Every row belongs to one group in each of 3 separate groupings. Each group adds its own fixed numbers to the row, and there is some noise. The rows also spread widely along 8 directions, which tell nothing about the answers.
Known rows, each followed by its group in each grouping:
[-23 -24  -9  33  -4  13  15  21 -20 -14  21 -15  56  -1   6   6  -4  -5
  22  10  29  -4 -20   3 -14] : K470 Z K101
[  5  -2 -14  13  19  10  35  -5 -10 -20  -3 -34  -5   0  17  28   9   6
   4 -17  13  -3  16  16 -12] : K37 N K101
[-19  19  25  20   1 -19 -13   8   3 -13  10  13  -7   8 -21  -2 -29   3
   7  -3   7 -14  23  11  13] : K310 K K436
[ -3   4  16  15  -1 -11  -7  -6   0  21  11  35  21  19  -1 -22 -15  -9
  20   6   9  15  -2  -2   8] : K310 N K596
[  1   6  11  17   2  -8  20  13 -18 -23   5 -39 -35   8  -7  33  -8  15
 -16 -10 -14 -20  34  12 -12] : K470 Y K596
[  5  13   8   7  11 -21   6  -3 -14   2 -10 -32 -13  -7  -6  22  32 -20
 -12 -11 -23   3   1  21  -4] : K37 Z K436
[  3   8   8   1  18  10   2 -19 -10 -22  -3  -4 -21  -5   7  11 -19  11
  -9 -12   8  -5  16  25   5] : K37 K K436
[ 17  -2   1  -5  11   7   4 -22 -24   5  -8   3 -19   2   6   0  -5  -1
  -7   4  -9  15   2  11  -1] : K310 Y K101
[ -2  -3   7  -1  -3  10  14 -39 -12   8   2  35 -17  37  10   4 -28   7
  11  13  21   9  -1  14  -9] : K310 Z K101
[  7  -1  -4   1   4   0   8   1 -24  23  15 -11  -1  12 -17  17  -5 -17
   6  19  -5  15  -2  -7  -9] : K470 N K101
[ 19  16  15 -13   7   0  -8  -1 -23  14  11   0 -39   4 -21   3 -33   0
 -14  16 -19   5  19   2  10] : K310 K K596
[  3   8   3  22   1   1  30  45  -9  -5  28 -25  17 -12   6 -16 -28  24
  10  -3  17   0  24 -26   9] : K470 K K596
[  4  -7  -1  -1  -3  -4  26  -4 -31  30  16   4  -3   4   2  -9 -14  17
   8  19 -17  28  -6 -20  -9] : K37 Y K101
[  6  26  12  25  28   4  -3   4  19 -51  -5 -17 -10 -30  11   2 -14   7
 -18 -51  12 -29  45  38  27] : K37 N K596
[ 17  10   1  12  13  19  16  31 -20 -13  24 -24   4 -37  -4 -18 -46  16
 -11  -2   5   1  21 -13  19] : K470 Z K101
[ 14 -14  -2  -3  -7 -14   4 -11 -32  56   2   3  11  28 -14  15  34 -45
   6  31 -17  30 -35  -3 -19] : K470 Z K596
[-21 -13  -5  31  -3 -23  30  13 -19  -7  -4 -39  31   1  10  24  53 -18
  12 -13  -1   5 -20  16 -18] : K470 Z K101
[ 34  27  19  -6  13 -21   9  -7 -23  12  -5 -17 -46 -34  11 -20   4  13
 -30 -18 -57  30  22  -4  25] : K37 Y K596
[ -3  -2  12  15  -7 -18  23 -14  -6   5   1   6  -6  23  16   0   4  11
   7  -7   1   8   9   4  -6] : K470 Y K596
[  0  -1   6  12   4  -6  14 -13  -8  -3  -3  -4 -14   8   8  11   1   8
  -1 -10  -3  -3  13  14  -7] : K37 Y K596
[  3 -16 -15   1   0  19   5  33 -44  21  27 -27  17  -1 -31  16 -30  -3
   3  47  -6   7 -11 -19 -20] : K310 Y K101
[ 19   0  -8   3  25   5  12 -15  -4  -4 -12 -17 -11  -1  10  11  26 -18
  -8 -21   6  -2   8  23   6] : K470 K K101
[ 13   1  -1   5  15  -6   1 -20 -12   7 -16  -9 -10  13  -2  17  17 -25
  -4  -1   5   5   1  19  -6] : K310 Y K436
[ -2  -2  -5   5  -6  -9  28 -10 -20  31   8  -2   1  29   1  10  -1  -2
  17  18  10  16  -8  -9 -18] : K37 Z K436

New rows, each followed by its group in each grouping:
[ 38  23   5  -5  23   9  12 -14  -9   0  -5 -11 -41 -19   8   0 -16   4
 -26 -21  -8   4  33  13  16] : K37 Z K596
[ 25   0  -4   6  13   8  22  -6 -16   0   0 -10 -13   2  16   0  -8   4
  -7 -10   4   8  15   0   2] : K470 Y K596
[ -9   0   9  27   5 -19  30  10  -5 -12   0 -23  10  -4  18   4  22  14
   5 -27  -5   3   9  11  -7] : K37 Y K596
[ 15   4   1   1   5  -6  16  -6 -12  32   3  -1  -1   9   3   5  12 -17
   5   5  -6  15  -1   0  -6] : K37 Z K596
[  9  -5 -10  14  25   3   7   8  -2  -1  -9 -24  28 -14   9  14  45 -30
   1 -19  10  -1  -4  23  -1] : K37 K K596
[ 12 -11  -6   3   5  20  14 -11 -21   7   2  -4  -1  25   5  22 -14  -5
   4  18  25  -1  -6  11 -20] : K310 Z K596
[ 17  -8 -17  18   6  -2  56  -2 -13  12   0 -26   8  13  41  -6  25  11
  19 -13  25  25   2 -27 -13] : K470 Y K436
[ 14  -6  -8  18  13  -1  20   4 -12   6  -6 -29   7   4   5  22  34 -22
   0 -15   8  -5   7   9 -12] : K470 Y K596
[-15  14  15  23  -1 -22   6   7   2 -11  -4 -13   2  14  -6   9   7 -11
   7 -11  10 -11  14  14   0] : K310 Z K436
[  0  -3  13  11   4  -3 -21   4 -17  -1   8  -1   1   3 -26  16 -13 -19
 -14   7 -11 -13   6  17  -1] : K470 Y K596
[  3   6  -9  19  14  10  -2  27  -2   2  15 -21  22 -13 -21   1 -21 -10
   6  -3  19 -15  24  -7   2] : K37 Y K436
[-11  -3  15   8  -1  -7  14 -34 -21 -28  -6  -5 -44  18  12  32  -9  18
 -10  -3 -14  -9  11  30 -14] : K470 Y K101
[ 14 -18 -14   6  12  11  17 -16 -23  12  -7  -7  19  12  19   4  17 -12
  13  11  23  18 -22   2 -16] : K310 Y K436
[  9 -29 -13   7  -1  28  15 -12 -27  31  17  23  37  14  19 -16 -25   6
  19  27  29  19 -21 -13 -16] : K37 Y K596
[ 18  -4 -11   4  23   9  13  -4 -14   3  -5 -20   9 -25  15  -3  22 -11
  -4 -14  -4  14  -3  12   9] : K37 K K101
[ 45  -6 -15 -14  15  25   8  -4 -32  39  13  -8 -13  10  -5   5 -23 -12
  -7  26   5  19   5 -20  -7] : K470 Y K596
[ 10   9   5  20  10  -4  35 -12   9  -1   1  26  18 -30  49 -62   1  26
  13 -42  10  34  13 -15  33] : K37 Y K101
[  6  19   7  22  15  -9  -1  21   0 -14  -1 -31  -6 -27 -10  10   8  -9
 -17 -25 -14 -21  22  24  11] : K37 Z K596
[-13  22  19  30  -6 -48  -1   5  11  28   0  16  19  12 -13 -19  31 -33
  19 -21   0   9   9  -1  16] : K470 Z K436
[ 23  16 -12   1  20   7   3  42 -22  11  17 -51 -23 -31 -41  17 -22  -2
 -22   3 -31 -11  40 -10   4] : K37 Y K101
[ -2  23  27   9   2 -30  -7   2   0  11   5   8 -21  12 -14   1   5 -16
  -3 -13 -21  -3  22  10  12] : K470 K K596
[ 31  -1 -20  14  33  10  -7   1 -10   4 -14 -24  14 -12  -5  11  30 -46
 -10 -16  15  -3   1  17   5] : K470 Y K436
[  3   8  18   0   0   3 -17  -8 -32  -7   5   5 -13  -3 -14   0 -37   4
 -16  23 -10   8  -7  12   5] : K310 Z K436
[-28   7   6  40   5 -20   5  32   2 -27   8 -35  31 -28  -6   4  12   2
   9 -31   6 -20  18  13   1] : K37 Y K436
[ 15  17   7   3  23  -1 -16   0   0  -5   0 -15 -16  -9 -23  22  -6 -24
 -19 -13 -14 -17  27  25   9] : K37 N K596
[ 21  -7   2  -6   5   3  45 -44 -27  -1  -7   7 -36  10  44 -10 -12  34
  -4  -6  -9  31   5  -1  -1] : K470 Y K101
[  9   4  -9   5  14   9  18  -8  -4   8   5   4   1   5   4   3 -15   2
   8  -5  15   6  13   1  -1] : K37 N K101
[ -1  -3   8   1  -3  -9  38 -22 -33  -5  -2 -17 -29  20  26  17   6  23
   3   4  -5  21 -10   3 -18] : K470 K K436
[-20  14   5  46   5  -9  32  47  -3 -55  16 -57  20 -43  14  -7 -11  42
   4 -42  11 -18  38   0  10] : K37 Y K436
[  3  10   9  17  -6 -19  23   3  -1  13   5  -1  -5  19   2   0   7  -7
   6  -7   5   6  16   0   1] : K470 Z K596
[ 25  -8 -16  -6  10  12  32 -11 -34  21  -1 -25 -17   6  12  17   1   4
  -2  13  -3  21   1 -14 -19] : K37 Y K436
[ 16  30   2   6  13 -22  19  35   1  22  15 -27 -18 -18 -23  -6   0  -6
   0 -14 -24   2  38 -17  17] : K37 K K101
[  1  -4  13  13   1  -6   0   6 -26  -3   2  -8   5  -9   4  -6   1   7
  -5   4 -17  11  -6   9   3] : K310 Y K596
[ -3  15  11  20   8 -18  12 -10   7 -10  -6   2   5  -3  13  -3  12  -2
  10 -27  11   3  13  13  11] : K37 N K436
[-23  -4  11  15 -10 -13  21   5 -22  -6  13  -9  -7  19  -5  20 -10  14
  11  12  -6   1   4   2 -14] : K470 K K101
[ 18   7   1   3  12   6   4  11 -13  15  15  -4  12  -4  -6  -4 -14 -14
  -3   6  -1   9   7  -9   7] : K470 N K596
[  5  22   3  27   9 -40  -8  18  24  38  -2   3  13  18 -31   4  38 -53
  11 -26   1 -12  26   1   4] : K470 Y K596
[-16  15  20  33  15 -16 -11  14   9 -41  -1 -27  -4 -20 -10  19   1   4
 -14 -36 -13 -35  35  40   8] : K37 Y K596
[ 31  -5  -3  -7   6   1   8  -9 -34  48   2   8   9   0   3 -24   2 -13
   4  25  -8  49 -23 -25   4] : K310 Y K436
[  2   5   5  15  16  33  -3   2  -7 -53  16 -10  -3  -8  -1  13 -62  17
 -12  -6  39 -28  30  19   5] : K470 N K436
[-33 -14  -4  46   2 -18  22  12   7 -18  -6 -19  51  10  12  20  49 -27
  26 -28  30 -17 -10  31 -13] : K470 Z K101
[-25   9  21  28   1 -17 -22 -17  12 -26  -2  23   0  23 -16  12 -19 -14
   3 -17  19 -29  24  31   1] : K470 Y K436
[ -9  20  15  12   3 -14  14  22  -6  -7  13 -11 -16  -7 -10  -5 -19  14
   4  -6 -11  -2  27  -3  13] : K310 K K101
[  2   1   6   8  10 -12  -5 -18  -4  14  -5  18  23   0   4  -7  19 -27
  10  -7   2  19 -13  13   8] : K37 N K436
[  4   1   2   5  14  -5 -17 -18 -11   8  -4  10   9 -14 -11  -1   6 -24
  -6  -4 -14   3  -4  22  10] : K37 Y K101
[ 42   6  -8 -17   7  -6  53   8 -48  36   7 -48 -29 -10  23  -6  17  13
  -8  12 -31  55  -7 -41   0] : K470 K K436
[ 15 -11  -9  -3   6  14  19   2 -39  25   6 -16   0   6  -3  12  -2 -10
   1  27  -7  22 -18  -5 -12] : K310 Z K101
[ 30  10  -3  -7  25  28   0  -5 -18  -1  10   0 -16 -37   0 -23 -50  16
 -20  -2  -7   9  22  -6  24] : K37 Y K101
[  9  -1  -4  16   9  -7  30  -2   4  14  -1  -4   9  22  22   2  19 -13
  18 -18  28   5  11   3  -3] : K470 K K596
[  9 -11   8  -3   3   3  13 -23 -30  10  -8   0  -9  22  12  17   8  -4
  -3  16  -2  13 -19  18 -17] : K310 Z K596
[ 20 -10  -8   2  24  17   4 -31 -12 -13 -27 -15 -16  19  10  40  30 -32
 -13 -10  15 -13  -7  45 -17] : K310 Z K596
[  0  18   7  10   9 -23 -19   8  -5  16  -2 -14 -12  11 -37  18  17 -32
  -3  -4  -9 -12  16  11   0] : K310 Y K436
[  0   1  -5  19   0  -2  18  25  -6  17  18 -20  11  15 -19  15  -9  -5
  13   2  13 -14  25  -9 -17] : K37 Y K596
[-10   2   7  12   4 -12 -19  -9  -3  16   1  23  23  14 -19   4   5 -32
  11   5   2   4 -10  18   1] : K310 N K101
[ -9   0   8   3  -2   0   6 -19 -23  -3   0  -3 -24  23  -8  26 -10  -1
  -5  12  -6  -4  -1  22 -16] : K310 Z K101
[ 19  27   4   5  18 -12   2   5   6  14  -1   3 -18  -4 -12 -11   0 -17
   0 -17  -8   8  31  -3  23] : K310 N K101
[ -4  10  20  20  23  -9 -38 -37  20 -14 -18  44  11  -1  -1  -9   5 -32
  -5 -29  19 -17  13  46  22] : K37 Y K436
[ -4  -7  -1  17   2  -1  15 -22  -2   9   2  17  13  21  12   1   7 -14
  13  -5  22   7  -4   9  -3] : K470 Z K101
[  4  23  24   4   6 -18 -37  -5   6  38  14  60  18   1 -25 -49 -25 -30
  14   9   4  20  -1  -9  34] : K310 K K436
[ 35  12   1  -4  21  12  -6  -8 -18   8   3   3   2 -22   6 -23 -14 -13
 -13  -1   2  27   2  -7  22] : K470 N K436
[  4 -23 -21   8   6   4  36   0 -26  24   0 -25  28   7  12  16  41 -21
  15   6   2  21 -28   0 -25] : K37 Z K101
[ 44  -4 -13 -20  23   5   4 -36 -28  45  -8   7 -19   9  -2   5  19 -33
  -9  13 -20  39 -15  -4   1] : K470 N K101
[  6   7   0   1  13   4   6  -7  -7   8  11   6 -13  -1  -6   3 -17  -3
   4   0   3   0  18   7   4] : K37 K K101
[ 22  -7  -1 -16   9  -8  17 -27 -35  26  -7  -6 -24   7  12  10  29 -14
  -7   8 -32  37 -23   2  -5] : K470 K K101
[  9   4   6   5   8   4  13   8 -12   1  11 -10  -5  -9   6  -4 -18  14
   2  -3   0   2  16  -1   3] : K37 K K596
[  2 -10   0  12  12  -1  -4 -10 -13   3  -1  -4   2   3  -5  12   7 -20
  -3   1  -3   0   0  14  -5] : K470 Y K101
[  0  -8   0  19   1  -1   5   0 -13   4   0  -7  20  17   3  12  15 -22
   4   0  15  -4  -9  15  -9] : K470 Z K596
[ -8 -18 -14  17   4  10  62   9 -33 -33   1 -64   1   4  33  34  16  31
  12  -8  10   8  -3   4 -26] : K310 N K101
[-18  24  19  21   3 -24  -7  11  -1 -19  -3 -16 -16   9 -21  22  -2 -11
  -2  -8  -2 -21  20  25  -4] : K310 Z K436
[  3 -15  -7  10  18  27  -1  -8 -10 -11   2  11  27  -1  11  -2  -7 -12
   7   5  30   2 -13  19   1] : K310 K K101
[ -3 -10   7  20  10   7 -10 -35  -2 -12  -8  36  36   7  25 -17  -1 -21
   7 -12  36   6 -21  25   7] : K470 Z K436
[ 15  18  11   4  20 -24 -10  -4   8  25 -10  21   6 -11  -7 -27  31 -38
   0 -20 -14  18   1  10  31] : K310 K K101
[  0   3   7  17   1 -21  25 -12 -12  -4  -4  -6 -16   8  15   1  12   7
   6 -15 -11   7  14   6  -2] : K470 Y K101
[  3  -2   6  13  15   2  19 -15 -10 -26  -7  -6  -4 -12  32  -3   8   7
  -4 -22   6   9   3  19  12] : K470 K K101
[ -4   3  13  16  -3   2  10  -1 -10  -7  10   1 -10  24  -1  18 -20   0
   0   2  10 -13  12  11  -7] : K470 Z K596
[ 17   0  -1   2  18  -3   6 -21 -13  14 -11   6  -5  -4   6  -9  17 -18
  -3  -8  -9  17  -5  11   8] : K310 Y K101
[ -7   5   3  14   2  -5  20  25 -21   3  16 -28  15 -16  -1  -8  -6  13
   9   5  -5  15   3 -14  -3] : K37 K K436
[ 18 -16 -19  -4  15  15  37 -11 -26  16  -2 -20  -1  16  25  11  20  -6
  15   9  13  20 -19  -2 -16] : K310 K K101
[ 23  -1   1   9  28   9  -6 -17  -7  -9 -17  -3   6 -21  12   1  22 -21
 -19 -25  -3  -1   3  30  13] : K37 Y K596
[ -7 -12   2  12  18   5  -8  -9 -15 -17  -6  -4  28 -24  11   1  17 -13
  -3 -11  -2   5 -24  35   7] : K37 K K101
[ 20  -9 -10   0  30  17   4 -42 -14 -14 -29 -12 -13  12  14  34  36 -36
 -13 -13  12  -6 -10  51 -11] : K310 Z K101
[ -5   8  -4  24   7 -16   3   6  13  14   1  10  14  18 -16   9  15 -37
  14 -14  21 -12  16  10   4] : K470 Z K101
[  5   6  10  -2  -2  -5  20  -2 -25   5  11  -9 -38  10  -4   7 -25  22
  -4  13 -23  10  17  -6  -5] : K310 Y K101
